The rows of each matrix lie in a flat space through zero, up to rounding. After each matrix: how many dimensions does the smallest such space have?
In the rows, zero is written as 128.

[[126  98 127 103 141 155 130  96 144 130 119 140 111 151 108 116 153 141
  137 135  98 112 137]
 [ 98 125 131 121 153 119  86 112 109 144 140 118 107 119 126 104 126  57
  120 145 103 140 157]
 [127 131 122 125 138 118 118 126 132 145 143 145 135 139 121 128 139 137
  147 124 157 108 117]
 [103 121 125 120  92 118 112 146 107 135 175 117  96 115 126 123 133 135
  110 115 127 166 109]
 [141 153 138  92 110 154 158 153 137 122 134 103 105 133 124 103 133 116
  166 153 168 112 150]
 [155 119 118 118 154 157 145 107 137 102  72 127 131 145 121 127 163 135
  119 131 129 105 158]
 [130  86 118 112 158 145 154 129 182 143 114 151 143 140 112 174 132 187
  144 109 147 101 125]
 [ 96 112 126 146 153 107 129  96 157 127 121 106 125 106 152 203 111 133
  122 122 133 121 140]
 [144 109 132 107 137 137 182 157 133 123  88 110 134 116 155 152 155 178
  127 102 175 132 139]
 [130 144 145 135 122 102 143 127 123 152 145 146 151 133 150 122 123 156
  171 124 152 111  94]
 [119 140 143 175 134  72 114 121  88 145 126 151 158 109 181 128 126 126
  122  98 128 152  86]
 [140 118 145 117 103 127 151 106 110 146 151  93 149 163 114  88 129 155
  123 133 108 121 121]
 [111 107 135  96 105 131 143 125 134 151 158 149 112 127 116 130 124 143
  141 145  98 115 108]
 [151 119 139 115 133 145 140 106 116 133 109 163 127 162 131  73 178 149
  153 120 120 116 109]
 [108 126 121 126 124 121 112 152 155 150 181 114 116 131 112 144 113 134
  144 114 179 136 121]
 [116 104 128 123 103 127 174 203 152 122 128  88 130  73 144 202  73 154
   86 108 143 174 136]
 [153 126 139 133 133 163 132 111 155 123 126 129 124 178 113  73 149 139
  159 115 137 130 122]
 [141  57 137 135 116 135 187 133 178 156 126 155 143 149 134 154 139 132
   79  92 133 135  79]
 [137 120 147 110 166 119 144 122 127 171 122 123 141 153 144  86 159  79
  153 127 182 103 141]
 [135 145 124 115 153 131 109 122 102 124  98 133 145 120 114 108 115  92
  127 163  89 106 166]
 [ 98 103 157 127 168 129 147 133 175 152 128 108  98 120 179 143 137 133
  182  89 189 158 133]
 [112 140 108 166 112 105 101 121 132 111 152 121 115 116 136 174 130 135
  103 106 158 144 107]
 [137 157 117 109 150 158 125 140 139  94  86 121 108 109 121 136 122  79
  141 166 133 107 184]]

12

[[134 128 124 121 112 140 147 124 128 142 133 139 135 138 139 121 131 134
  143 121 138 149 134]
 [128 130 125 139 145 116 125 130 117 117 122 124 120 109 141 131 123 125
  115 127 118 127 138]
 [124 125 131 116  90 157 128 125 156 143 144 126 148 178  88 123 143 138
  158 136 140 131  98]
 [121 139 116 233 185  83 113 137 100  55 123  65  94  77 165 144 128 142
   86 141  47 157 142]
 [112 145  90 185 161 115 109 129 103  84 109  99 136 109 142 121 126 145
  106 145  76 148 146]
 [140 116 157  83 115 129 137 129 140 157 136 151 117 129 123 135 124 109
  134 114 166 103 120]
 [147 125 128 113 109 137 170 122 120 156 136 152 127 124 170 120 128 132
  145 106 150 167 150]
 [124 130 125 137 129 129 122 128 130 121 128 120 131 133 120 128 131 132
  128 133 120 129 123]
 [128 117 156 100 103 140 120 130 159 145 145 129 127 160  84 136 136 119
  144 131 152 100  92]
 [142 117 143  55  84 157 156 121 145 186 138 176 143 157 121 118 128 119
  161 109 190 123 125]
 [133 122 144 123 109 136 136 128 145 138 143 126 125 147 115 132 136 129
  142 126 138 131 111]
 [139 124 126  65  99 151 152 120 129 176 126 176 147 142 136 113 123 121
  151 110 178 128 141]
 [135 120 148  94 136 117 127 131 127 143 125 147 114 110 131 136 118 107
  118 117 153  97 131]
 [138 109 178  77 109 129 124 133 160 157 147 142 110 144  91 146 129 103
  136 121 172  79  93]
 [139 141  88 165 142 123 170 120  84 121 115 136 131  91 214 110 122 149
  125 111 105 204 187]
 [121 131 123 144 121 135 120 128 136 118 132 113 136 146 110 127 136 137
  134 138 115 133 115]
 [131 123 143 128 126 124 128 131 136 128 136 123 118 129 122 136 130 124
  128 127 131 121 118]
 [134 125 138 142 145 109 132 132 119 119 129 121 107 103 149 137 124 122
  114 122 120 130 136]
 [143 115 158  86 106 134 145 128 144 161 142 151 118 136 125 134 128 114
  142 113 168 115 118]
 [121 127 136 141 145 114 106 133 131 109 126 110 117 121 111 138 127 122
  113 137 114 105 116]
 [138 118 140  47  76 166 150 120 152 190 138 178 153 172 105 115 131 120
  168 114 194 117 117]
 [149 127 131 157 148 103 167 129 100 123 131 128  97  79 204 133 121 130
  115 105 117 173 166]
 [134 138  98 142 146 120 150 123  92 125 111 141 131  93 187 115 118 136
  118 116 117 166 174]]

4

[[ 60 140 149 111 187 139 142 147 116 146  81 142 122 159 135 169 121 131
  117 112 122 102 123]
 [140 120 107  97 127 136 159 184 140 135 111 106 138 138 121 152 118 163
  114 147 103 120 116]
 [149 107  62 157 123  79 115 133 141 169 117 134  91 104 137  91 140 157
  146 167 136 142  93]
 [111  97 157  91 123 117 142 105 131 129 109 100 140 128 118 177 199 129
  142  69 118 101 135]
 [187 127 123 123  77  92 113 136 130 129 140 143 151 126 151 100 150 111
  148 160  85  85 185]
 [139 136  79 117  92  85  81 125 119 109 124 144 118 140 149  77 110 153
  124 164 106 124 142]
 [142 159 115 142 113  81 119 134  95 138  97 111 113 166 165 169 104 154
   73 134  88 120 182]
 [147 184 133 105 136 125 134 130  69 121 101 141 142 150 148 135  73 184
   48 154  81  72 170]
 [116 140 141 131 130 119  95  69  87 130 119 159 121 114 128  97  99 135
  126 119 115 118 144]
 [146 135 169 129 129 109 138 121 130  50 132 142 152 108 137 159 181  96
  172 115 130  80 190]
 [ 81 111 117 109 140 124  97 101 119 132  67 153 151  70 108  96 142 128
  149 145 122 160 105]
 [142 106 134 100 143 144 111 141 159 142 153  60  87  87 133 169 194 132
  137 134 125 143 113]
 [122 138  91 140 151 118 113 142 121 152 151  87  36 179 147 167  71 192
   79 138 115 148  98]
 [159 138 104 128 126 140 166 150 114 108  70  87 179  32  97 144 135 158
   99 134 154 189 122]
 [135 121 137 118 151 149 165 148 128 137 108 133 147  97 108 141 128 143
  133 140 122 114 113]
 [169 152  91 177 100  77 169 135  97 159  96 169 167 144 141  84 101 132
  117 112 153  98 158]
 [121 118 140 199 150 110 104  73  99 181 142 194  71 135 128 101  42 116
  170 136 103 130 131]
 [131 163 157 129 111 153 154 184 135  96 128 132 192 158 143 132 116  57
  136 100 151 126 192]
 [117 114 146 142 148 124  73  48 126 172 149 137  79  99 133 117 170 136
  107 172 105 131  90]
 [112 147 167  69 160 164 134 154 119 115 145 134 138 134 140 112 136 100
  172  76 144  49 166]
 [122 103 136 118  85 106  88  81 115 130 122 125 115 154 122 153 103 151
  105 144  48 153 139]
 [102 120 142 101  85 124 120  72 118  80 160 143 148 189 114  98 130 126
  131  49 153 103 123]
 [123 116  93 135 185 142 182 170 144 190 105 113  98 122 113 158 131 192
   90 166 139 123  43]]

13

[[174 162 162 148  54 148 138 109 137 152  53 160 137 132 157 142 126 120
  140 197 114 137  62]
 [162 232 185 168 140 162  44 168 112 144 100 132 174 107 143  97 113 100
   89 192 157 114  73]
 [162 185 206 175 168 162  46 201 120 133 111 121 159 101 135  97 114 115
   23 135 159 132 102]
 [148 168 175  74 168 110 120 142 182 131 137 103 152 115 127 142 127  69
  135  95 126 181 117]
 [ 54 140 168 168 234 161  69 193 125 112 113 108 162 149 138  77 142 134
  138 127 104 118 168]
 [148 162 162 110 161 128 141 120 135 142 107  92 126 115 123 111 122 142
  171 109 106 148 139]
 [138  44  46 120  69 141 193 105  79 122 120 146  98 117 113 172 147 139
  114 100 128  83 136]
 [109 168 201 142 193 120 105 183 127  95  94  54 153 134 147 121 136 165
  101 128 131 122 152]
 [137 112 120 182 125 135  79 127  97  98 147 148 164 127  91 122 132 152
   31 141 137  63 156]
 [152 144 133 131 112 142 122  95  98 151 105 143 135 103 121 118 127 125
  138 120 140 120 123]
 [ 53 100 111 137 113 107 120  94 147 105 183 118 151 143 131 186 157  68
  131 130 109 107 102]
 [160 132 121 103 108  92 146  54 148 143 118 173 118 148 107  82 106 186
  189 137 126 155 182]
 [137 174 159 152 162 126  98 153 164 135 151 118 116 145 126  77  96 160
  139 166 104 151 126]
 [132 107 101 115 149 115 117 134 127 103 143 148 145 142 101 111 128 147
  104 119 140 110 183]
 [157 143 135 127 138 123 113 147  91 121 131 107 126 101 121 120 119 154
   72 104 178 113 145]
 [142  97  97 142  77 111 172 121 122 118 186  82  77 111 120 183 120 141
   80 117 120 108  87]
 [126 113 114 127 142 122 147 136 132 127 157 106  96 128 119 120 117 154
  135 111 115 134 141]
 [120 100 115  69 134 142 139 165 152 125  68 186 160 147 154 141 154  64
  151 119 146 165 136]
 [140  89  23 135 138 171 114 101  31 138 131 189 139 104  72  80 135 151
  136 102 152  47 197]
 [197 192 135  95 127 109 100 128 141 120 130 137 166 119 104 117 111 119
  102 156 156 123 133]
 [114 157 159 126 104 106 128 131 137 140 109 126 104 140 178 120 115 146
  152 156 167 169 102]
 [137 114 132 181 118 148  83 122  63 120 107 155 151 110 113 108 134 165
   47 123 169  75 157]
 [ 62  73 102 117 168 139 136 152 156 123 102 182 126 183 145  87 141 136
  197 133 102 157 181]]

11

[[ 97 132 117  88 146 130 133 128 100 101  95 119 139 124 127 174 175 161
  120 145 138  75 104]
 [132  34 178 150 142  66  53  94 112 144 128  86 131 117  90 137 162 106
  182 178 159 122 180]
 [117 178  22 177 129  76  95 140  69 116 129 130 168 130  82 143 140 209
  119  77 133 138 198]
 [ 88 150 177  26 120  93  79 132 144  62 119 128 100 105 173 187 138 145
  122 124 126 149 133]
 [146 142 129 120 103 102 127 147  81 117 137 127 134 163 132 184 136  88
   82 127 193  89 106]
 [130  66  76  93 102 115 181 122 110  82  95 178 152 161 134  97  82 206
  136 133  51 140 137]
 [133  53  95  79 127 181 117  98 132  72 109 162 203 147  56  65 135 146
  207  76 130  89 167]
 [128  94 140 132 147 122  98  87 132 101  84 123  89 110 119 100  94 119
  117 130 153 130 145]
 [100 112  69 144  81 110 132 132 125 103 190  87  35  86  89  80  70  65
   93 150 132 105 123]
 [101 144 116  62 117  82  72 101 103  94 122 130 138  62 111 105 126 197
  157  88 109 140 142]
 [ 95 128 129 119 137  95 109  84 190 122 167  81 106 113 119 125 121  88
  172 182 119 134 138]
 [119  86 130 128 127 178 162 123  87 130  81 138 113 149  98  84 143 172
  163  86 101 114 133]
 [139 131 168 100 134 152 203  89  35 138 106 113 132 172 196 116 174 169
  151 118  78  80  94]
 [124 117 130 105 163 161 147 110  86  62 113 149 172 121 147 118 152 186
  174 105 117 161 181]
 [127  90  82 173 132 134  56 119  89 111 119  98 196 147  21 151 155 132
   91 131 125 130 164]
 [174 137 143 187 184  97  65 100  80 105 125  84 116 118 151  53 119  84
   86 136 138 126 113]
 [175 162 140 138 136  82 135  94  70 126 121 143 174 152 155 119  97 156
  100 109 112 179 132]
 [161 106 209 145  88 206 146 119  65 197  88 172 169 186 132  84 156  45
  177  88 122 123 144]
 [120 182 119 122  82 136 207 117  93 157 172 163 151 174  91  86 100 177
   82  82  93 122 125]
 [145 178  77 124 127 133  76 130 150  88 182  86 118 105 131 136 109  88
   82  84 139 120 135]
 [138 159 133 126 193  51 130 153 132 109 119 101  78 117 125 138 112 122
   93 139 141 144 116]
 [ 75 122 138 149  89 140  89 130 105 140 134 114  80 161 130 126 179 123
  122 120 144  51 178]
 [104 180 198 133 106 137 167 145 123 142 138 133  94 181 164 113 132 144
  125 135 116 178  49]]

19

[[115 117 101 117 140 130 143 104 119 117 145 124 148 169 159 188 133 102
  126 101 123 165 165]
 [117 132 127 118 143 124 120 133 127 154 100 128 121 135 114 145 112 151
   89 100 119 115 125]
 [101 127 120 139 134 120 103 111 113 139 176 150 167 133 169 119 143 117
  137 120 115 146 115]
 [117 118 139  64 120  88 140 149 142 141  41 115  99 149 144 159 126 140
  106 105  82 137 151]
 [140 143 134 120 107 133 113 133 137 113 148 155 103 102 122  98 100 130
  130 116 142 109  95]
 [130 124 120  88 133 130 129 110 113 106 112 107 109 144 116 141 115 105
  114 109 121 105 166]
 [143 120 103 140 113 129 155 100 112 108 103 128 124 139 129 137 112 125
  132 138 135 138 117]
 [104 133 111 149 133 110 100 137 112 197 120 102 152 142 157 130 146 123
  107 132 115 144 149]
 [119 127 113 142 137 113 112 112 109 163 134 121 158 145 158 131 141 123
  129 106 120 164 132]
 [117 154 139 141 113 106 108 197 163 221 109 152 136 125 164 162 115 173
   87 117 159 145 139]
 [145 100 176  41 148 112 103 120 134 109  77 149  64 138 107 114  83 142
   96  66  96  96 126]
 [124 128 150 115 155 107 128 102 121 152 149 128 157 168 148 133 158 116
  147 118  91 161 109]
 [148 121 167  99 103 109 124 152 158 136  64 157  32 113 116  91  71 140
   98 162 119  86  96]
 [169 135 133 149 102 144 139 142 145 125 138 168 113 113 123 131  87 152
  128 130 188 129 106]
 [159 114 169 144 122 116 129 157 158 164 107 148 116 123 131 112 130 162
  139 144 128 157  86]
 [188 145 119 159  98 141 137 130 131 162 114 133  91 131 112 125  73 133
  112 138 191 126 114]
 [133 112 143 126 100 115 112 146 141 115  83 158  71  87 130  73  93 146
  122 147 124 108  95]
 [102 151 117 140 130 105 125 123 123 173 142 116 140 152 162 133 146 102
  126 152 110 145 132]
 [126  89 137 106 130 114 132 107 129  87  96 147  98 128 139 112 122 126
  141 117  85 148 101]
 [101 100 120 105 116 109 138 132 106 117  66 118 162 130 144 138 147 152
  117 159 101 103 155]
 [123 119 115  82 142 121 135 115 120 159  96  91 119 188 128 191 124 110
   85 101  85 132 157]
 [165 115 146 137 109 105 138 144 164 145  96 161  86 129 157 126 108 145
  148 103 132 202  86]
 [165 125 115 151  95 166 117 149 132 139 126 109  96 106  86 114  95 132
  101 155 157  86 115]]

13
